There are 4 ways to turn a row about zero (a turn may also mirror it). The second row of each pair is the first, turned, with some noise. The first 36 pairs use one turn. New pairs use 2 turns, one after the other, and a turn may come again.
In the rows, zero is written as 128.
Some pairs, each with its turns in order after it:
[148 187  84 128 121 138 138 130]
[139 128 120 106  65 158 108 154] => (1)

[208  98 100  65  91 206 122  65]
[128 119 205  83 107  54 115 214] => (1)

[128 113 137 127  52 118 159  67]
[123  56 146 116 194 105 137 150] => (2)

[159 160 121 129 113 208 133 128]
[ 87 116 138  88  99 125 197 122] => (2)

[149  48 112 129 118 119 160 127]
[149 151 129  92 148  59 139  97] => (1)

[125  82 130 208  92 116 128 135]
[182 180 160 126 166 121 160 101] => (0)

[129 118 150 165 129 136 128  88]
[122 129 144  88 152  96 111 113] => (2)

[123 118 203 131 107 101 129 119]
[106 122 124 147 148  64  95 155] => (2)

[146 175 156 124 135 156 106  98]
[ 82 129 124 107 124 183 133 129] => (3)

[ 80 115 146 135 120 132 140 130]
[152 131 128  92 117 115 106 138] => (3)

[208 129  48 132 119 132 139 128]
[101 136 154 180 161 108 212 107] => (3)

[126 123 114  48 137  78 105 128]
[114  72 154  93 104 173 102 163] => (0)

[170 124 117  98 208 147 186 155]
[ 28 163 101 113 100 151 135 127] => (0)

[188 140 128 127 156 120  99 151]
[149 124 114 117  59 116 116 120] => (2)

[127 105 103 123 122 127  89  81]
[ 96 146  98 130  92 111 152 118] => (3)

[129  97 139 126 194  76 124 124]
[145 151 123 129 120 142  44 124] => (2)

[138 137 127 175 143 130  97 121]
[154 150 131  95 122 103 128 106] => (2)

[ 96 119 104 129 133  99 119  97]
[142 156 103 115 103 114 134 102] => (3)

[128 149 148 125 114 155 149 110]
[113 109 111 152 140  98 138 118] => (0)

[129 145 176 112 191 143 160 115]
[137 151 101 130 152 188 102 164] => (3)

[135 141 143 113 107  98  78 126]
[160 133  97 136 123  95 124 165] => (2)

[116 132 129 144 118 157  97 128]
[ 88 116 136 126 120 138 132 126] => (1)

[148  92 147 135 167  94 129 117]
[139 156 117 151 167 101 105 113] => (1)

[ 95 166 111 140 121 114 141 150]
[158 118 136  98 151 129 123  92] => (3)

[ 96  77 139 153 174  83 124  94]
[134 168 148 164 180 119 111  65] => (1)

[131 155 189 101 139 126 140 136]
[104  98  92 136 131 117 157 171] => (0)

[123  97 100  48 141 146 116 184]
[151  85 127  48 181 136 119 149] => (1)

[192 168 186 119 122  48 116 140]
[146 166  44 184 146 128 130 194] => (1)

[105 125 153 176 103 127 126 140]
[173 148 111 136 158 116 154 121] => (0)

[148 151 132 139 119 196 164  89]
[ 98 155 157  94 143 165 169 170] => (3)

[ 48 117  88  82 113 143 147 118]
[111 138 119 154 190 197 156 155] => (2)

[119  62 156 105 180 150 169  97]
[163  98 171 147 177  68 104  96] => (1)

[105 152 142 130 138 102 138 124]
[130 115 105 124 158 137 118 146] => (0)

[ 48 108 113 152 157 131 105 124]
[136 154  85  78 133  84  91 114] => (3)

[135 130 120 115 108 161 115 120]
[129 109 141 149  99 111 124 106] => (0)

[125 170 148  87 144 124 115 160]
[116  99  94 140  99 149 128 164] => (0)

New pairs, each followed by its turns in order:
[145 158 124 123  84 110 106 191]
[115 142 152 158 175  74 132  98] => (3) (1)

[110 135 103 114 121 142 122 114]
[134 124 128 128 157 134 136 146] => (2) (3)

[ 95 188 127 120 126 173 148 181]
[ 73 125 129  75  74 119 141 138] => (3) (0)

[ 63 117 124 144 111 208  99  85]
[120  39 112 108 102 195 119 129] => (3) (0)

[119 140 147 131 144  48 124 109]
[148 149 177  87  87 128 159 104] => (1) (2)

[119  98 125 127  97 129 146 100]
[102 114 122 132 167 130 141 148] => (1) (0)

[134 133 117 208  48 138 156 133]
[121  71 113 118 167  99 184 202] => (3) (0)

[138 133 148 105 142  96 192 106]
[100 149 169 185 139 142 136 112] => (1) (3)

[143 116 140 130  48 140  48 131]
[123 108  96 172 223 109 117 142] => (3) (2)

[106 131  48 107 121 128 127 146]
[114 121  87  62 149 109 155 144] => (0) (2)

[139 128  48  99 103 166 119  58]
[ 77 124 107 178 100  59 133 188] => (1) (2)

[146 156 113 124  99 130 129 130]
[145 112 143 147 134 103 146 120] => (3) (1)

[107  81  66 124  83 176 105 106]
[115 172 166 179 141  86 157 182] => (0) (1)

[122 133 130 102 168  58 138 104]
[141 140 143  78  63 113 135 114] => (1) (2)

[122 138 130 125  80 135 134 118]
[154 122 109 134 142 106 121  96] => (2) (1)

[138 140 152  56 104 132 123 131]
[119 117 103  81 126 139 152  80] => (2) (1)

[123 114 141  95 136 198 112 110]
[114 140 113 190 128 172 152 112] => (3) (2)

[124 108 121  87 104 161 169 104]
[152 117 154 181 106 155 111 157] => (1) (3)

[125 163 115 131  84  80 114 127]
[117 158 143 126  70 138 147 152] => (3) (3)

[193 145 126 123 117 130 133 129]
[118  95 131 160 112 108 135  85] => (3) (1)

[130 109 123 114  93  94 138 102]
[129 127 182 137 107 140 144 124] => (3) (3)

[117 152 163  90 148  93 207 139]
[103 110 152  88 111 106  41 134] => (2) (3)

[148 105 125 114  95 133 103 112]
[168 106 118 128 141 149 104 118] => (1) (3)

[135 131 104  92  95 127 130  93]
[166 121 130 120 101 100 161 122] => (3) (1)

[ 69  88 134 114 141  57 201 127]
[169 201  93 115  90  62 121 160] => (2) (0)

[131 163 119 126 157 132 115 138]
[125 154 131  99 136 159 129 125] => (3) (2)

[141 133 100 119 129 142 138 111]
[133 146 119 117 156 112 126 143] => (0) (2)

[154 109  82 121 146 145 158 140]
[128  88 176 131 107 136 125 161] => (1) (0)

[140 140  96  52 117 199 110  99]
[149 103  83 133 220  87 118 130] => (0) (2)

[100 122 138 129 145 109  94  92]
[116 146 151 101 110 160 145 151] => (3) (1)

[ 91 110 107 100 126 118  67 122]
[136  57 148 156 149 147 105 123] => (1) (1)

[114 182 115 117 112  64 116 111]
[110 144  88 199 109 120 126 100] => (1) (0)

[101 123 152 134 149 149 151 139]
[107  95 102 148 150 132 124 126] => (3) (3)

[ 91 135  89 174 107 150 104 126]
[184 125 139 161 107 110  90 142] => (2) (1)

[ 98 126 145  58 119 129 159 133]
[169 163  77 112 112 137 136  92] => (2) (0)

[125 104 144 112 147 135 135 128]
[125 138 123 136 147 120 106 120] => (1) (1)

[159 169  94  93 160  74  81 128]
[134 141  87 177  49 139 101 135] => (1) (0)

[114  97 133 159 136 119 129 127]
[132 162 113 112 109 146 133 111] => (1) (3)

[116 114 147 133 146 111 149 176]
[105 122 151 128 110 169 163 125] => (0) (2)

[126  96 133 118 112  92 174 115]
[119 135  88 133  93  96 136 156] => (3) (1)

[157 124 149  74 150 137 149 115]
[120 113 129 193 140 111  98 131] => (1) (3)

[174  91  96 142 141 112 151 131]
[129 100  71 141 137  95 131 146] => (0) (0)

[119 126 108 160 129 138 126  75]
[ 92 132 118 118 100 140  98 161] => (2) (2)

[108 154 113  91 118  93 137 128]
[123  79 125  91 126 141 128 124] => (3) (2)

[101 114  86 181 132 136 121 119]
[108 124 155  79 102 141 107 153] => (2) (2)

[ 97  81 122 171 127 103 129 114]
[178 123 135 143 112  92 125 168] => (3) (2)

[129 208 124 126  90 148 124 109]
[192 102 165 151 148 150 112 154] => (2) (3)

[128 102 179 131  95 110  94 150]
[129 188 110 109 131 154 112  98] => (2) (1)

[110 208 127  69  78 132  99 117]
[ 88  82 165  92 116  93 159  58] => (3) (0)

[ 94 117 130 131 135 176 121 146]
[135 143  97 162 107 164 110 137] => (3) (2)

[207 165  71 159 133 160 140 157]
[155 178 178  97 163  71 185 121] => (0) (2)

[101 170  99 120 130 134 152 136]
[ 68 121 138 113 115 117 119 131] => (3) (0)

[107 124 126 134 145 178 125 125]
[128 150 118 160 110 162 126 140] => (3) (2)

[157  57  92 130 114 113 124 144]
[ 69 121 149 118 125  85 134 170] => (0) (2)

[135 152  76 102 106 134 142 122]
[132 127 153 134 148 118 136 188] => (2) (3)

[131  69 153 168 139 126 117 146]
[167 156 152 113 160 157  90 151] => (1) (2)

